Every row belongs to one group in each of 4 separate groupings. Each group adds its own fixed numbers to the row, and there is some noise. The rows also spread widely along 13 directions, which tell nothing about the answers.
Some rows, each with its group in each grouping after it:
[ 16  -4  29 -20  -7   5  12  -5  -3  31  -8  -8   2 -14   7  18 -14   6
   2  -1   0 -16  13  -6   2]
gad K577 (0) K913
[ -4 -11 -25  -7  12   3 -10   9   6  -5  -9   0 -16 -13   6  -8 -24  13
   6   5  -2  -8 -10  -4 -19]
nef K513 (1) K534
[-16   9   4  -1 -15   5  -9 -15 -38  20   1  46  31   2  -9  -2 -13  -2
  11  15 -13 -15  15  21 -17]
kiso K680 (0) K463
[-12   9  15  -9  -5  -8  17  -7  -4  11  -4 -12   6  -9  -2   3  23 -14
  10 -19 -20  32   9 -22   6]
dur K909 (2) K805
[ 16  11 -20 -18   3 -26   2  31 -14   8  -1 -30   3  14   6   3  15   3
  19  16  -7   9  10  11  22]
leted K784 (1) K913
[-10 -14  10   3  -6   6  17  -2  23  -6   3   2  -5 -23  -2  -9   3 -10
  -3   0 -17  22  12 -22 -19]
dur K872 (2) K463
[-11  13  -5 -15   3   6   1  -9   4 -10  16  17  17  15 -14 -10  22 -10
   9   2  -5  16  23 -15 -14]
gad K872 (1) K497
[ -9  -5 -10 -11  -3   3  -7  14 -16   8 -12  12  23   7  -9  -5   6  -5
  18  11 -18   8  25   5  14]
nef K513 (1) K461
[ 10  17  -9  -4  -3  -3   9   6  -5  23  -1  16 -11 -17  -2   2   9  -9
  -4  11 -15  19  27 -10   2]
leted K909 (1) K534
[ 11 -10  -3 -23  -4   2   7   7   7   3  30 -14  14 -22  -9 -17  -6 -19
  13  -4 -15  12  29 -20  -5]
kiso K784 (0) K497
[-22 -11  -5  -5   7 -22   1  -1   9   7 -43 -20 -26   7   8  16  32  21
   8  -9 -15   4 -15  -8  -2]
gad K577 (0) K461
[ -2  -9   7  -5  16  18  -1  14  11 -16  -4   1 -18  18  20   3   2  19
 -12   3  17  25  -8 -18   0]
leted K680 (1) K805
[ -4   6  10   2 -10  -2  -1  16 -17  10  15   2  -5  -6  -6  -9  -8 -21
   6 -15 -18  24  10 -11  -7]
gad K784 (1) K913
[  1  -7 -11 -18   2  12  -3  -1  -5  -9  22 -10   1  -8   0  -5 -43  -7
  17   0  -2   0  -9  -3 -17]
kiso K909 (2) K463
[ 12 -11 -10  -5   8   8  -2   5  -7   4   6 -12  -8  12 -20   6  24 -13
 -13  -9  -2  -4   6  -8   3]
gad K577 (0) K534
[-18  -4  -3  21  -2  29 -16   5  -1 -25  25  26   8  12 -19 -16 -11 -13
  -8  -8   8   0 -10   4 -29]
gad K872 (0) K913
[-21  -8   9  -9  -9  -8  -5  -9 -11   9 -22  24  34  15  -6  -4  19  21
   5  12  -8 -20   9  13 -12]
dur K784 (0) K913
[ -2  17  19  12 -13   9   2 -13 -12  11   7  23  13  -4   1  -3   2  -2
  -6  -5   4  -2   0   3  -9]
kiso K680 (0) K534
[ -8  -2 -20   4  14  28  -5   9  22 -20  14  -6  -4 -13  -4   1  -9 -16
  16   4  -3  23   0  -4   2]
dur K513 (0) K497
[  6   1   2 -17   6  10   8  -6   7 -16  25  -1  -2  11   6   0 -10   1
   3  13   8  17   0 -12 -12]
kiso K909 (2) K463
[-26  -5  12   6  -3  18   8 -32  34 -12   1  18  22   2 -21   4  39  -7
  -8   3  -3  11  11 -18 -11]
kiso K909 (0) K461
[ 21   9  -7   0  -6  -7   4  16  11 -15  21   1   0   9  16 -27   4  18
 -10   9  19   9  -3  -2  -6]
gad K909 (0) K534
[ 15  18 -12   9  12  24  -5   8  -1  -2  -2  -1  -3  -3  -6   1  10  -6
 -21 -13  19  -6  -1  -4  13]
leted K872 (0) K534
[-36  -4  15  21  -7  -1  -9 -12  -5  -8  -6  30 -11  14  13   1  -4   9
   2   8  -1  14 -31  12 -32]
leted K680 (2) K497
[ -4  19   0  13   1   3   0  -7   2  11  -9  14  -8  -9  -7  11  24 -16
 -11   6  -5  11  10  -5   7]
leted K784 (1) K461
[ -2  12 -10 -25  -1 -20   2  -2   4  10 -18  -6  10 -17  20 -16   5  24
  15 -14  -4   6   5 -23  -6]
leted K909 (0) K461
[ -4   5  -8  18   9  18  -1  14   9 -19  18 -11 -23  13   9  15  -1 -20
   4  11   5  35 -19   5   8]
nef K680 (2) K461
[-35  -5  -9   9  -4  31   2  24  35 -34  -5   6   8   1   0  -9  10  -6
  13   4 -14  54  10 -11   6]
kiso K909 (2) K534
[-11   6  -3   2   4  14  -6 -15   4  -5 -12   3  26   7 -13  13   9  -3
   8   7   3 -15   0  13  10]
gad K513 (0) K463
[-13   9   9   0   0  -8  -9  -9 -22  25 -45  17  -4  -4  11  10  -3  22
   4 -10  -6 -13  -6   4   3]
gad K513 (0) K461
[ 21  18 -12 -15  12  -3  -3 -11 -22  -3  37  12  -7  28   2  -1   2  -6
  -4  12  17   9  -2  -5 -14]
leted K909 (2) K461
[  8  30  -3   5   4  10   3 -10  -2   9  19   9   7 -12  -1   8   1 -15
   0   1  10   0   4  -2  -7]
leted K680 (0) K913
[ -5  -6 -11  12   4  20 -13  19 -15  -2  -2  15   1  15 -19  -1   2  -8
 -10   2   0  -1   3   9   6]
dur K909 (1) K913
[  3  30 -29 -11  21  18 -10   6 -10  -1 -19  -8   1   6   1  14  -7  10
  10  -3  15 -20  -8  12  15]
kiso K872 (1) K534
[ -6  22  -7   5  22  21  -2 -16   3  -1  -6 -17 -37  -6   2  41 -15 -18
   2 -10   9   2 -26  -1  -2]
gad K577 (2) K463
[  6  -9  -8  -6   4  -7  -4   5  -4   5 -20   3  14   6  -1  -8  21  20
  -9   5   4 -17   7   3   5]
nef K513 (0) K534
[ 17  19  -5  -6  -6 -23  11  -2   0   1   9   2  13  -9   6 -22  10   7
   0   8   9  -9   9  -4 -10]
kiso K872 (2) K461
[  8 -27   2  -1  -2   1 -19  14 -37  17 -16  10  -3  13  -4  -4 -22  15
  -7  -2  -3 -26  -7  14   2]
gad K513 (0) K461
[-18  -5  -3 -12  -5 -12  -2  12 -12  -1 -24  -9  26   9  -9 -23  33   8
   3 -34 -16  10  11 -19   9]
kiso K909 (2) K534

New rows. What belongs after each?
[  0  -7 -16  15   4  -9  -8  -5   1  -2  -7 -10 -16   7 -15   7   8  -1
 -15   8   4 -33 -27  17 -10]
gad K784 (1) K534
[-11 -17   9  12 -18   8   1 -15  12 -11  19  31  26   3 -23 -21  13  -8
 -13  11  -4  -1  12  -4 -25]
gad K909 (0) K463
[ 17  -3  21   2 -22   1  11  26  -2  17 -14  -4  24 -16   3 -10   2   9
  -8  -2  -1  -3  24   3  30]
kiso K909 (0) K913
[ 32  -9 -12  -3  11   4   6  15  12  -9  17 -20 -15   9   7  -2  -3  10
 -15  16  20 -12  -8  -1   2]
kiso K680 (1) K534
[  7  28 -16   4  13  23   6  10  20 -19  16  -4  -1 -13   3   0   0  -8
   0   8  18  15   8  -5  10]
kiso K872 (0) K805
[  5  16  -2  -4  -3   0   0   2 -26  19  -4  18   0   5  -9  -2  10  -6
  -9  -7  -7   7  17  -5   4]
gad K909 (2) K534
[ -7 -13  -2  -1   8  -2   3  -5  13  -4   2  -6 -11   5 -12   8  12  -1
  -8  10  -3  -8  -3  -4 -16]
kiso K784 (1) K913
[ 22  -2  -4   0   1  11   2   0   3   1  15  -6   3   2 -13   3  -3  -8
  -6  15  12 -23   3  14   5]
gad K872 (0) K497
[ -8  -6   1  26   7  22   1   0  23 -18   1   4  -8   7  -2  13   7  -4
 -14  15  14  -1 -18  11  -4]
dur K680 (2) K913
[ 16   8   5  13  -7   1   5  -9  -2  15  22   9   5 -19 -10   5 -10 -17
  -2  19   1 -11   3  13  -9]
leted K513 (0) K913
[  6   9 -11  14   7  13  -6  17  19 -15 -19   4   5  -5  16  -4   1  20
  -9  17  22   1  -2  11  19]
leted K513 (0) K463
[  5  -5  13   7   2  18  -1 -18  -8  11  -5  -9  22 -10 -22   7  -1 -17
  -9 -22   4 -27  -9   1   9]
dur K513 (2) K534
[  6  19  -3   6  -3  -3   1 -12   9  -9  27  13  -5   1   9  -9  -6  -1
   1  15  13  11 -16  -2 -22]
leted K909 (1) K461
[  6  -5  -9   4   4   0   0   8   1  10 -16 -10   2 -12   2   6   8   6
  -7   5   4 -13   1   2  15]
leted K680 (0) K805
[-28   3  -7  16  -8 -12  -2  -3  -8   1 -22  11  18  -9 -20  -9  21  -3
  -1  -5 -12 -15  -2  10  -8]
kiso K872 (2) K805
[  0 -14  10 -27   5  17   5   7   1  10  -5 -18   3  -6   1   4  -6   0
   5 -28  -9  12  15 -31   5]
nef K909 (0) K913
[  2   4 -10  -5   8   3   5  23   5 -14  13 -15  -2 -11   3 -12  -3 -12
  10  -3  -3  34  10 -15  10]
kiso K513 (2) K805
[-11  -8  -3  19  -1  12  -8  13   7 -17  -6   0   8  10  -9  -3  16  -9
  -8   9   4   4  -7  16  13]
dur K784 (2) K497
[-19  10  11  15   8  38  -5 -20  21 -23   9  -1   9   0  -8  14  -2 -18
   7 -15  11  15 -19  -5   3]
kiso K513 (0) K461
[ 23  28 -23   2   7 -22   2 -13 -19  -1  33   0   1   9  -9  -8  16 -14
  -8  11  14 -11  -8   8 -12]
dur K909 (2) K463
[  0   0  21   5 -11   1   3  -9 -18  17  14   9   1  -4 -16   3   4 -20
  -2  -6 -10  -1   6  -1  -7]
kiso K577 (1) K497
[ -6   5   4  20   0  -2  -4 -14  -1  -9  14  -6   5  -3 -11  -7   5 -16
   4 -12   1  -3 -25   5 -11]
dur K513 (1) K497
[ 11  22  -6   9   0 -10  -7 -14 -30  14  17  18 -16   1   4   4 -12  -5
  -1  14   6 -11 -16  18 -18]
dur K784 (0) K461
[  8  22   5   4   3   9  11  -4  24   1   1   2   3 -17   7   6   8  -3
  -7  14  13   1  10  -5   3]
dur K784 (1) K913
[ -3   4  31   1  -3  -1  11  -8  -2  18 -23 -17  -2  -7  17  24  -6  11
  13  -6  -3   0 -17   6  11]
dur K513 (0) K913
[-12 -15  -3  12 -14   4 -10  19   7  -8  -4   3  11  -6  -5 -14  -4   0
   8   2  -3  -2  -2  13  -2]
gad K577 (0) K497
[ 12   0 -25  17   1 -14   2  14  -1  14  -9   6 -27 -33  -2 -12  -1   1
 -22   5  -3 -16   3   0 -13]
kiso K680 (2) K534
[ -6   0 -15   7  10  34 -11   7   3 -23   8  18   3  10  -3  -4 -12   0
  -3  11  11   3  -3   7  -7]
dur K872 (0) K463
[-11  20 -17  19   6  10 -10  -6   8  -2 -23   7  19  -9 -14   4  18  -3
  -2   1   8 -17  -6  13  12]
leted K513 (1) K534
[-14  29  -2   3 -12   2   0  -8 -24  18   5  22  23  -9 -20  -2  23 -24
   8 -14 -18   9  21   0  -3]
kiso K577 (0) K534
[-13  -2  -6  -9  -5   2  -6   4  -8  11 -12   9  21 -11 -11 -12   6   0
   2 -18 -11  -7  16 -10  -5]
nef K909 (0) K913
[ 21  12  11   5  -9 -19  -1  -9 -16  10  17   9   8   5   4 -16  15   3
 -19   0  14 -11  -4  -1  -7]
leted K784 (0) K461
[  0 -18 -12   3   6 -22  -4  15   0   3 -38  -6 -20   7   5  -2  24  28
 -21   6   4 -18 -11   5   7]
nef K909 (2) K497
[  4  12  -7   7   2 -14 -12  10 -30   9  -5  15   8  14  -3  -8  12   9
  -5  -1   5  -7  -3  13  -1]
leted K513 (0) K913
[ -5   6  -5   3  11   5   1  -3   1  15 -19   0  -6  -6 -13  19  29  -7
 -11  -6  -1 -11  10  -7   4]
nef K577 (0) K913
[-22  -6  -4 -11   9   5 -10  -4  -2  -8 -22 -26   9  19  -8   7  24   4
  11 -37  -3  -5 -21  -9   1]
gad K577 (0) K534
[ -7 -27  -2  22  -4  -3 -14  29  -3  -6 -20  10 -21  -6   5 -23 -10  19
 -14  -8  -3   2 -12   2  -6]
gad K513 (0) K497
[  9  -2  20 -11  -7 -10   9   2   9  -5   4 -17  14  -4  17 -15  -9  16
   2 -10  14  -7 -12 -10 -14]
leted K872 (2) K913
[ -6   0   6   3   5   7   9  -6  26   1 -16   9   2 -17   4   5  16   8
  -8  10   2  11  12 -13   4]
leted K513 (0) K805
[ -3 -10  11  -2 -14 -21   4   2  12  -6   0 -16   5 -13  26 -23 -14  22
  15  -2   1   1 -24  -1 -19]
dur K784 (0) K461
[  6   3  13  -1   0  -5   9 -12  -2   9  -2  -8  -3   5  -2  16  13  -4
  -1   9   0  -5  -6   7   1]
leted K872 (2) K497
[ 21 -26   8  -4  10  12  -6  14 -14   7 -13 -10 -17   5  -3  -3 -15   9
 -26 -20   9 -18  -6 -12   6]
gad K513 (2) K534
[-10  -2   2  10   1 -10  -9  -2 -20  -8   6  -2   4  11  -3 -10  -2   0
   6  -9   1  -3 -29   8 -11]
dur K513 (1) K805
[  4   6  -3  14   8   7  -5 -15  -1   1   1  22  10   7 -16  11  10  -3
 -20  23  20 -32  -3  19  -7]
nef K513 (2) K913
[ 15  14  -7   0  -5  12  -1   3  -8  11  12 -10  18 -15 -10   3  -2 -21
   3  -5   6 -16   6   9  11]
nef K577 (0) K534
[ -7  -1 -21   0  10  21  -6  29 -10   3 -22  -6 -21   9   2  15   3   1
   7   1 -12  26   1   6  24]
dur K909 (0) K534
[ -6   1 -26  -3   8  -5 -12  30   9 -19 -20 -12   7   0  10 -23  11  17
  -5  -9  10   1  -4  -5   7]
nef K784 (2) K534
[ -2  -8  -3  -3  -2 -20   7  -6  -2  19 -15  -8 -11 -14   8   3  10   7
   8   3 -17  -3  -3  -3  -9]
dur K680 (0) K461
[-18  -6  21  -6  -3  -2   7  -9   5  -1   1 -13  -3  15  10  21   7   5
  20   3  -8  17 -22   3 -15]
leted K577 (0) K913
[ 11  12  -9   0   2   9   2  21  -8  20 -28  16  -7 -16  16   5  -8  10
 -12  12   4  -4  20   4  16]
nef K680 (2) K534
[  1  12   8   7  -1   8  -7  16 -24   5   1  26  -2  15   3  -7   7   6
 -12  -1   6  13   8   2  -4]
leted K872 (0) K913
[  8 -35  12  16  -9   7   6   8   7  23 -30 -13   5 -28 -19   9  11  -8
 -14   0 -17 -23  12   7  27]
dur K513 (0) K497
[  6  14   2  10   4  22  -3  -4 -11   4  -1   6   8  -5   3  10 -17  -9
  -5   0  14 -12  -6   9  10]
dur K680 (2) K463
[  9   6  -6   5 -10  12   7  10  22 -22  46  -9  13 -13   2 -20 -15 -23
  12  10   7  19  -5   2 -16]
dur K577 (2) K534
[ 18 -16   6 -16   5   7  11  -6  12  -8  33 -14   4  17   4   4   4  -9
   1  17   7  10   4 -11  -6]
nef K680 (2) K461
[ 17  18  -9 -12   7   6   6  -9   4 -11  32 -22  12   2  -5   6 -11 -15
  17  13  15 -10  -6  12   0]
kiso K872 (2) K497
[ -3  19   4  -7  14  -9  12 -38  -7   6  31 -17 -13   1  -1  16  14 -21
   9 -17  -2  11 -23 -19 -26]
dur K680 (0) K805
[ -7  15 -21 -10  10  -8   2  -2  11 -15  17 -14   3   0   5  -1  -4  -2
  20   6   5   1 -12   0 -21]
kiso K680 (2) K913
[ 19 -21  19   3  -4   7   4  13  -5  -4  18   3   2   7  -1 -14  -4   3
 -18   3  10   3   5  -6   4]
gad K513 (0) K805
[ 13 -23  -3 -10  -4 -25   2  21 -14   3 -10  -1 -18  27  13  -9   1  30
  -5  29   0  -9  -5  14  -8]
gad K872 (2) K461
[ 26   7  10   3 -15  -6   8  11 -24  11  17 -14  25  13   6   0   2  -5
   8  17   4  -4   1  27  24]
dur K680 (0) K463
[ 18  -2   8   5   7  29   2 -12  -8  18   3 -14  -7  -1 -18  36  -1 -23
 -14  -2  10 -25  -8  11  16]
nef K577 (0) K534
[-19  -9 -17   6   1  -4 -16  16  -5 -10 -22   0  13  -2  -5 -22  15   8
  -8 -19  -2  -6  -2  -4   0]
nef K784 (0) K463
[-25 -11   3   4  -2   7   1  -2   2   7 -14  -5  -4  -6   3  16  -8   0
  20   0 -19   4 -14   8 -10]
dur K680 (0) K913
[-30 -12   4  -6  -8   9  -1  18  14 -16 -20 -17   8  -2  12  -3  -9   9
  26 -11 -12  22 -15   0  -1]
kiso K577 (2) K534
[  4 -16  -5 -32   3 -14  -6  18 -29   8 -21 -22  -3   6  15  -9 -33  25
  17 -17  -8 -16  -7  -4  -7]
gad K872 (2) K463
[-16 -16  16   4   1  -8  -6 -25 -13  -8  10  18 -11  33  -2   2  15  15
 -10   3   7  -8 -32   2 -40]
kiso K577 (0) K461
[-10   2   4   6 -10 -12  10  -9   3   6   5 -25  16  -3 -20  10  25 -19
  13 -10 -15  -2  -7   5   3]
kiso K909 (0) K913
[ 18  41 -17  15   0  16   0  -1  -4   3  13   4   7 -14  -2   4  -1 -15
  -3   3  17  -4  -2  14  15]
dur K909 (0) K534
[ 10  -2  -2   7   1   5  -3  -1  -5  10  -1   4   7 -16 -10  -9   7  -5
 -17 -14   3 -15   6  -7  -1]
nef K513 (0) K534
[ -2  -7 -20 -30  16  -5  -3  17 -15   0   1 -43 -17  -2  12  10 -28  -4
  32  -8 -13  12 -16  -3   5]
dur K784 (2) K805
[ 27 -16   2 -13   7  11  -2  -1   3  -6  24  28  -7  13   6 -15 -15  20
 -27  31  23 -16   6  -4 -27]
dur K784 (1) K534
[-11 -25  -5  17  -6   6  -3   5  19 -13   1   2  -1 -27 -12 -18 -11  -6
 -15  -7  -2 -15  -7  -8 -23]
kiso K577 (2) K463
[-11  18  -7  -3  -5   7   2   1  19  -9   9  16  18 -28  19 -15 -23   3
  16  13   7  13   4  -5 -17]
leted K680 (2) K805
[ -2 -13  -6  14 -11   1   0   6   6  -3   8  -9   2 -13  -7 -11  -2 -12
   5  -2  -8   4 -11   4  -1]
dur K909 (0) K461
[ 10  -3   2   0   7   2   5  -9   6  -8  13 -13   0  13  -4   7  13   3
  -4   7   8  -4 -13   3  -3]
kiso K513 (0) K534
[  3  11  -2 -16  11  20   1   8   9 -12   7   7  -8   6  20   1 -19  15
  10  11   9  24   2 -10  -4]
kiso K513 (1) K534
[-22 -16 -13  -4  19  -5  -5  -8   5 -15 -12 -32 -18  12  -8  19   9   1
   3  -5  -1 -11 -34   0  -7]
kiso K784 (2) K805
[  3  27   6  -2  -2  -1  -2 -28 -17   3  24   0  32  -3  -6  -3  -7 -20
  20 -10   7  -9 -12   6  -8]
dur K513 (2) K461
[ 13   3  -5   4 -15  18   6   5  20   3  16  20  18 -45   0 -27 -24  -5
  -4   6   2  -1  21  -8 -11]
dur K909 (0) K534
[  4  12   4   2  -2  10 -13  15 -32   6   5 -11  10  18  -8  10  -2 -19
   9  -7   0   6  -6  18  29]
leted K784 (1) K497
[  8   8  25  16  11  -5  11 -28  13   1   7  -7 -26  -3   3  19  13  -3
 -25  -9  17  -3 -29 -14 -19]
leted K513 (2) K913
[  7  11  12   7  -1   9  14  -8  12   7  14  -8   3 -24 -12   8  17 -32
 -11  -9   1  12  11 -19   6]
leted K577 (2) K805
[ 16   8 -22   3  11  12  -9  28  -3   2 -20 -16   4 -24  -1 -16   0   2
 -10 -27  12 -16   8  -6  25]
dur K872 (0) K497
[ -5   1 -13   0   6   0  -4 -10   9   4 -31  -9  10   1 -11  10  23  11
  -8  -3   7 -29 -11   4   7]
leted K909 (1) K534
[  8 -21  20 -28   0   1  -7   7 -25   7   0   5   5  28  10  -4  -3  20
  -1   0   0   6   6  -7  -1]
leted K784 (0) K497
[ 19   7 -16   5  -3 -26   2  10 -14   7  14  18 -11   2  -9 -28  29   1
 -23   5  -1   3  18 -13 -10]
kiso K909 (1) K461
[  0  16   7   7   5  21  -2  -4 -10  14 -18 -12  11 -19  -6  17  -4 -23
   7 -24  -3   2   0  -2  31]
dur K513 (2) K461
[ 13   7   0  11  -4  11   3  14   1  -3  12   0   6 -18   0  -8 -14  -9
  -1   5   2  11  10   3  12]
kiso K513 (0) K463
[-17 -24  22   8 -19  12   0  19  24 -20  -8   7  18 -13  18 -30 -28  23
   7  -3  -1  15 -10  -5 -13]
kiso K513 (1) K534
[  4  -3  -4  -7   1  11  -7 -20  -1   4  15  11  10 -19 -12   0 -25 -12
  -1   1  12 -35  -4   3 -26]
nef K577 (2) K497
[ -8   7 -12   2  -3   3  -5   9  -6   4 -11 -13   2 -21  11   2 -29  -3
  22  -7  -6  -5 -14   9   3]
kiso K680 (2) K461
[-11  11  -6 -11  -3  12 -11   6 -17   0  13  24  25 -15  -3 -23 -23 -15
  19 -11  -8  17  20  -8 -10]
nef K513 (2) K497
[  4  10 -10  -2 -12 -10   5  10   1   2   5   9  15 -13  -2 -23   3  -6
   7   6  -7   5  21  -2  -7]
gad K872 (2) K461
[32  0  5 -8 -4 -4 15 17  6 10 15  1 -6 -2 14  2 -3 12 -4 36 11 -3 16  9
  0]
dur K577 (0) K913
